There are 4 ways to turn a row about zero (a turn may also mirror it). The second row of each pair is the first, turned, with some noise. The first 40 pairs use one turn. New pairs use 3 turns, one after the other, and a turn may come again.
Known pairs, each followed by its turns in order:
[ -7.1  10.5   3.1  30.3  30.6  -0.9 -29.1 -13.0  -2.8]
[ 15.8  28.1  15.2   2.2   6.5   8.5 -21.6  24.4  26.2] : sipi

[ 11.4  -8.0 -23.2   8.9   8.3  27.7 -17.5 -15.5  32.0]
[ 13.5  -4.4 -21.1   5.3  22.4  43.2  -8.1  10.0   2.8] : sipi

[  5.9  -4.9 -14.8 -19.7 -18.4   6.5  -6.0 -29.4  14.5]
[  4.8 -14.1  34.8 -12.4   3.1  11.4  16.1   7.7  12.5] : fes

[-25.8 -25.7  -9.7  -9.9   6.3  31.6  11.7  10.7  17.2]
[ -6.4  12.1 -11.8  -9.9  -5.2  -1.7 -48.8  18.6  -5.2] : marav

[-14.2 -10.2   8.1  29.0   3.6 -31.3 -22.8 -14.0  24.1]
[-25.6   4.5  -3.1 -27.4  22.9  -1.7   8.0 -35.0  15.9] : marav

[-30.0  -3.1 -12.6 -24.1  20.5  -1.6 -14.9 -25.1  27.6]
[ 31.8  22.0  -4.7  -1.4  31.6   8.4   2.7  12.2 -29.4] : sipi

[-11.3   0.4  -4.3 -14.6  33.0 -27.3  10.5 -34.2  35.3]
[-26.3   7.3   7.7 -46.0 -18.8   7.9   4.7 -22.4 -31.2] : marav

[ 34.6  16.5  14.5 -34.6 -16.7 -23.6  -6.6   2.7  23.8]
[ 27.2  30.9 -13.5  11.4 -37.0  26.5   5.9  12.8  -8.4] : Nif

[ 15.2  -0.9   5.9  33.4  14.7  19.2  -5.4 -21.1 -30.2]
[-15.3 -16.3  -9.3  -8.3  38.3  16.6  -2.6 -26.4 -14.1] : Nif

[ 33.6 -14.8 -23.5  34.1  30.0  31.7  16.3  15.1  23.7]
[ 47.3  21.7  -2.8 -10.3 -19.6 -32.3 -31.4 -27.3   2.0] : marav

[ 33.5 -34.2 -17.8  -7.5 -31.6 -34.7  -4.6 -34.4  -8.3]
[ -4.6  11.1  32.5  -8.5 -24.2  29.1 -25.7   2.0 -52.5] : Nif

[  0.1  31.6  22.7  34.8 -23.9   4.8  34.2  27.7 -30.3]
[-27.4 -11.2  20.8 -12.7 -37.8 -19.5 -34.4 -36.3  21.9] : sipi

[-33.0  25.5  -4.3 -19.8  -1.8 -31.1 -32.0  25.4 -19.7]
[-23.4  -5.5 -15.9   4.5  28.1   6.1 -26.6 -38.6  36.0] : fes

[ 34.4 -25.0 -30.5 -34.2 -11.5  -6.0  25.3 -29.0  34.8]
[ 39.3  -8.9  45.6  19.9 -34.5  24.2 -24.9   1.6 -17.3] : Nif

[  9.6 -23.6  12.5 -22.0  24.5  22.1  22.0 -26.9  27.3]
[ 20.0 -25.3 -27.9  24.9  37.5 -11.1  -9.7   7.4 -12.1] : sipi

[  0.6   1.6  18.0 -34.2  23.9 -32.0 -10.9   2.7   0.0]
[-11.3 -25.3  17.8 -33.7   0.3  -2.8  21.9  17.8 -10.9] : marav

[ 26.5 -10.6  12.7   5.6  26.4  -1.5  -2.4  17.1  -1.6]
[ 18.1  -0.3 -24.7  -6.5  13.5 -14.3  -2.2   2.0 -27.4] : fes

[ 24.1   3.3  33.5 -12.7 -16.4   8.7  -2.0   7.8 -27.9]
[  6.3   6.1 -10.2 -28.4  -1.3 -30.9 -17.9  21.5  17.1] : fes

[ 11.4 -14.1  18.6  -7.4  -0.4  -7.9  15.2  -8.6 -14.2]
[11.3  3.2 21.4 -4.8 -3.4 23.9  7.2  8.8  7.5] : marav

[-26.1 -34.6 -33.2   7.5   4.8 -22.5  -8.6 -22.9  35.9]
[-23.0  -7.4 -27.0 -40.5   5.4  18.9 -29.4 -38.3  -6.0] : marav

[-22.7  -2.9  29.3  26.1 -32.3  15.5  -6.3 -24.5 -29.6]
[ -4.3  20.5  11.6  26.5 -14.4 -12.8 -20.6  39.3  36.3] : fes

[ -6.5   8.7  32.4 -16.8 -31.2  15.0  -5.4 -25.2  15.3]
[ 31.7  29.0   6.9  -4.5   2.2 -11.8  30.8 -14.5 -19.1] : Nif

[-12.5 -11.4  32.0 -14.1 -29.0   7.1 -11.0   7.0 -18.5]
[-23.0  -2.1  -3.0 -10.1   4.5 -12.0 -25.8  28.9  22.6] : fes

[  9.7   9.4 -23.7  28.2   6.8  25.2 -31.7   8.6 -13.4]
[-11.9  22.8  -5.9   4.6 -15.1  38.9 -14.9  11.7  23.3] : sipi

[-15.7 -32.3  30.6 -13.1  24.9  16.0  19.3 -23.9  25.0]
[ -8.3  37.2  17.6 -43.7  -2.8  14.9 -22.4  17.3  -9.1] : marav

[  4.2 -36.0  -2.3  18.0 -15.9   8.6 -24.2  28.0  17.2]
[-24.4   2.8 -28.3 -25.8  17.4  17.0  17.6   2.4  25.9] : sipi

[ -4.4 -35.5 -28.4 -11.9 -29.6 -26.7  26.2  11.4  28.8]
[  8.4   4.4  51.4  -9.8 -33.3  -2.9 -19.1  35.8   2.5] : Nif

[ -9.9 -14.2  19.2 -34.5  17.0  12.7  34.3  11.8   1.0]
[ -0.6  -5.3 -31.2  11.3   8.3 -41.0  -8.4  -7.8 -25.9] : sipi

[-15.9  28.5 -11.5  27.8  -7.7 -27.0 -15.9  32.8  -2.2]
[-34.5  13.6 -19.2   4.8  11.5  -4.3   9.9  44.9  11.4] : Nif

[  9.4 -33.5  18.5  12.3  31.2 -23.4   7.4 -27.5 -21.7]
[ -4.4   3.5  -7.1 -22.1  11.2   5.4 -53.7 -28.0 -15.3] : Nif

[ 31.4  29.8 -24.1  -5.8 -31.6  -8.4 -32.2  16.6 -14.6]
[ 25.7 -35.8   4.1 -15.2  -7.7 -21.2 -14.4 -32.2  32.7] : fes

[-26.5   2.4  17.6 -13.4   3.9 -27.4  22.9  32.8  -3.4]
[-30.6 -25.5  33.1  -2.0 -13.0  -5.6  -8.8  16.5  17.5] : marav

[-25.8   1.9  18.6 -26.5  19.4  12.1  30.0 -25.7 -10.9]
[  8.7   4.3   4.3  27.8  20.6 -33.6 -20.0 -10.4 -30.4] : sipi

[-24.1 -29.9  10.4   6.1  10.1 -18.0  -2.1 -12.9   4.2]
[-6.8  4.4 -6.4 18.3 20.0 29.0 -5.6 22.1 -6.1] : fes

[  6.3   2.1  -5.1  19.3 -15.8  -5.4   5.4  12.8  -1.4]
[  4.2  -4.8   4.1  18.1   4.4  -2.9  -6.0 -17.6  15.2] : marav

[-21.1  16.2  -2.4  31.9 -25.7 -20.5  22.7 -23.3 -18.2]
[  0.2  -3.1   1.6 -15.7  35.8 -15.1  -5.0  35.2 -33.7] : Nif

[ 13.2 -11.4 -13.6   6.8 -24.2  -1.7   1.3 -12.7 -15.7]
[ 19.2  -7.1  14.6  -4.2 -16.4   7.4 -15.7   9.7   9.4] : fes

[ 26.9 -32.9 -33.0 -18.1   0.2 -30.1 -29.4  19.7  16.6]
[ -4.1  -8.4 -22.1 -18.6  -7.3  18.1  52.1  41.1  -1.0] : sipi

[ 23.4   8.1  25.2   7.2  21.7 -17.9 -23.6  14.4  -1.5]
[-13.0  25.2 -32.8  -2.6   1.1  26.1  -8.8  -8.3  12.2] : Nif

[ 27.6 -21.3  23.6  27.7 -28.4 -22.6 -16.8   6.2 -14.7]
[ 30.4 -22.0 -28.4   3.5  -8.0  -1.6 -25.7  32.0  18.8] : fes

New pairs, each followed by its turns in order:
[  1.5  33.5  27.3   7.5 -18.8  -0.2 -12.3 -22.8  -2.9]
[-33.4 -13.9  30.7  -2.6 -10.4   5.9 -10.6 -16.2  12.0] : Nif Nif Nif

[ -8.1   0.6 -18.0  28.6  -2.9   5.5  10.7   1.8 -32.7]
[ -6.1   4.0 -28.7  -5.5 -10.7 -17.6  15.8  24.4  17.0] : Nif fes marav

[ 33.4  35.4 -34.5  -1.3   9.8 -31.4  11.2  14.6   0.8]
[ 32.1  34.1  -1.4  -8.5  -5.2   8.0 -17.9   0.8  49.1] : fes sipi marav

[  8.6 -25.5 -26.7  32.8  25.3   7.1   8.8 -22.5  -3.8]
[ -7.1   0.2   5.5 -13.2 -20.4 -52.6  11.4 -20.7  -4.8] : Nif sipi marav

[-33.4  22.4  29.6 -18.8  12.9  19.3  34.0 -23.1 -26.2]
[-33.0   7.3  -4.2 -11.2  15.7 -25.7   3.0 -35.2  48.8] : marav marav marav

[ 23.0   8.8   1.6   3.8  -1.6  31.4 -23.0  22.6  -7.0]
[-13.8  10.7  20.1 -15.3  11.3   7.4  11.1  30.9 -25.3] : fes marav fes

[ 19.7  27.0  31.9 -30.8  31.8   0.2  -3.3  33.9 -25.5]
[-36.6  -3.5   0.2 -11.0  15.3 -31.3  -6.9 -21.0  52.5] : Nif Nif sipi

[-16.5  -2.9 -34.8 -29.7 -24.7 -32.5  -3.5 -13.2 -31.5]
[-43.9  11.1   5.2 -23.9   6.5  24.3 -36.2 -20.7  16.4] : Nif Nif fes

[ -7.8   8.3  -9.9 -24.1 -29.0 -20.4  -0.4  35.1   8.1]
[-10.9  -1.4  31.7   5.1  24.8 -17.4 -24.1 -27.2  -9.4] : fes marav fes

[ -6.1   8.2  31.1  20.0  -9.2  24.5   3.3 -24.4  36.1]
[ 26.9   9.3  19.7  36.5   4.5 -24.1  23.0  18.3  13.0] : sipi Nif fes

[ 15.8  12.7   3.5 -23.6  -7.1 -16.5 -30.9 -25.0  -3.7]
[-16.3  28.3  36.7  -1.3  -7.6  -2.9 -10.8 -17.6  -4.6] : sipi sipi Nif

[ 16.4  -6.2  32.2  -3.5   0.9 -31.4 -21.1  -1.9   1.2]
[  4.3 -31.2 -32.1   5.8 -12.8 -20.3   4.9  10.0  -0.6] : marav fes Nif

[ -1.9  -2.4 -34.7 -13.3   6.4  -8.4 -18.6  -5.0  18.2]
[ 13.8  18.9  -1.1 -12.8  18.0 -14.0  18.4  24.1  -1.3] : marav fes marav

[ 15.6  17.5  26.2   7.4 -12.9   1.8  18.6  27.5 -35.2]
[-25.3 -22.6   4.4 -12.7  26.0   4.5  32.5 -17.9  19.6] : Nif Nif sipi

[  6.4   6.0  -7.3  -0.3  12.0  28.8   6.1 -12.0 -15.8]
[ -9.2   3.8  10.6 -12.1  24.6  20.1 -15.8   0.6  -8.4] : marav marav Nif

[ 34.6   4.7   6.0  16.4  18.4  32.2  -3.4 -24.6  33.8]
[-22.2 -12.9  -6.0 -46.8  -1.6  23.2 -29.1  -9.5 -13.6] : sipi fes Nif

[-15.6  34.6  12.2   3.5  17.8 -10.6 -18.4 -10.4   9.0]
[ 10.8   7.5 -17.4  -7.1  -2.6   3.9  -2.7  27.6  34.2] : fes Nif sipi

[-17.6  19.9  13.5 -32.3   9.3 -24.8   6.0 -19.1  34.1]
[  7.0  10.7 -23.2  26.2 -21.6 -33.1 -27.4  20.5  16.0] : Nif Nif marav

[ 30.2  24.5 -35.5  20.6 -27.9  22.5 -15.4 -13.0  -9.1]
[ -9.6 -48.4 -15.8   0.5 -14.7 -24.9  29.1 -12.8  21.1] : Nif marav fes

[ 33.2  17.8  34.7 -33.7  15.6 -32.6  21.1 -25.0   6.9]
[-14.4 -14.5 -32.2 -39.9  37.1 -34.4  18.0   2.7 -16.3] : sipi sipi sipi

[ 28.7  14.2 -30.7 -21.1  -8.3 -25.8 -13.5  33.5  -8.0]
[  3.1  29.9  17.9 -12.3 -30.4 -24.2  40.3   3.1 -13.6] : sipi fes Nif

[-31.8   0.4 -19.6  -3.4 -12.2  31.3  -6.4  -8.2  -8.9]
[ -3.6 -16.5 -25.5  -9.1  -0.8  12.4  -8.5 -36.9   3.9] : marav marav marav

[ 28.7   8.7 -10.5 -18.5  20.3 -24.6  30.7  -1.8 -31.2]
[ 18.9   5.5   2.3 -15.3  29.9 -31.6   7.3 -21.0 -37.0] : sipi sipi sipi

[ 23.7 -21.8 -15.1 -15.9  35.3  21.4  10.3 -29.4   5.7]
[  2.0  35.2   7.7 -28.1 -11.1 -35.3 -22.3 -11.7   7.8] : Nif sipi marav

[-19.6  -2.3  28.5 -23.3  -7.0  23.2 -15.4 -19.6 -12.3]
[-23.6 -16.2   2.4  23.8  12.9   5.3 -18.4 -34.8  -5.2] : Nif marav sipi

[ 25.8  15.3 -11.8 -20.0  -0.2  13.9 -11.9   3.5  13.4]
[ 13.8   1.3  -3.8  21.0 -18.1  25.0  17.2   8.0  13.0] : marav fes sipi

[ 17.8 -16.7 -13.2 -19.1 -23.8   8.0   3.4   4.1 -14.4]
[ -5.0   7.7 -14.1  -9.5  16.1 -12.5 -12.8  -6.0 -30.0] : fes marav fes

[-17.4 -30.3   0.1 -28.9   8.9 -21.1  32.6 -29.3  34.8]
[-16.8  34.2  -9.6  19.8 -33.6  -2.9  33.1 -36.6   7.9] : marav sipi marav

[ 29.2  11.7  -7.0 -10.4 -25.5  19.4 -19.5  26.6  28.7]
[  9.9  19.3  11.2  14.2  -9.1  -7.0  44.0 -31.7  15.8] : fes Nif sipi

[-35.1  -6.8  35.5   4.9  26.5  22.8   2.5  29.2  11.4]
[ 35.8 -10.9  17.4  15.6  23.4  15.0 -28.2 -34.7  -4.3] : sipi fes Nif

[  3.3 -32.8 -35.8 -23.7  17.5  20.6 -11.2  21.0  10.0]
[ -1.7  35.0 -28.7 -28.0  16.1 -18.0  21.1  -5.2  20.3] : Nif Nif fes

[ 13.4  17.0  20.0 -24.0   0.7 -17.2  14.4 -29.0  13.3]
[-32.4 -20.8   2.3  16.8   6.3 -26.1  17.1   1.8 -17.0] : marav fes marav

[-11.3 -24.6 -17.5  29.3   2.0  20.3  34.4  -0.5  -0.9]
[ 15.1   7.3  44.0 -25.1  21.6  -1.1   4.6   0.4 -15.2] : sipi Nif sipi

[ 21.9 -26.4  -0.2 -33.2 -26.3 -35.1  31.9 -19.3  34.9]
[ 31.3 -29.1 -11.0  13.8  35.4 -39.1  15.2  16.9  37.1] : fes marav marav

[  1.5  -4.5 -17.2 -25.6 -10.3   0.2 -17.6  12.5   6.5]
[-19.9  20.8  17.7   6.8  12.6   6.6   6.8  -6.1   9.7] : sipi sipi sipi

[-26.3  32.2 -33.7 -16.1  34.0  -8.9  12.0 -20.2  11.8]
[ 38.3 -32.2  -0.7   8.6  37.0  11.4   9.4  24.7 -18.4] : Nif marav sipi

[ 14.7  24.8 -14.1  11.4  -2.6  -1.5  21.7 -34.3 -32.6]
[ -9.5   9.7  32.5   2.5  -7.3 -38.9  -2.6 -25.7 -17.6] : Nif Nif Nif

[-23.2  28.6 -22.1  19.0  23.6   2.0  35.4  21.5  -6.5]
[ 11.3  21.5   7.1   8.3  39.6   3.0 -41.3  20.9  -0.3] : marav marav sipi

[ -6.2  -0.7  -6.4 -26.3  -4.3  11.1 -14.2  -9.2 -27.0]
[ 25.8  -4.8 -17.1 -14.1  -9.8   3.4  19.8 -13.9  -4.4] : fes sipi fes

[-25.3  29.1  18.1   2.3  27.0  13.9 -21.5 -33.8 -12.7]
[ 20.9 -42.5 -15.3 -28.7  27.8 -13.6  -0.4   8.3  10.3] : fes sipi fes

[-18.7 -20.9  13.2  31.3 -25.1  27.5  28.2 -24.8  -5.4]
[ 23.2  15.3   1.1  33.0  26.5  22.0  25.7 -10.5  29.3] : sipi Nif fes

[-27.5 -35.4   8.0  -2.6 -19.8 -10.5   9.1 -12.4 -18.1]
[ 13.0  11.5   3.0 -35.0 -19.7  -6.1   4.3  33.6  -3.1] : fes marav sipi

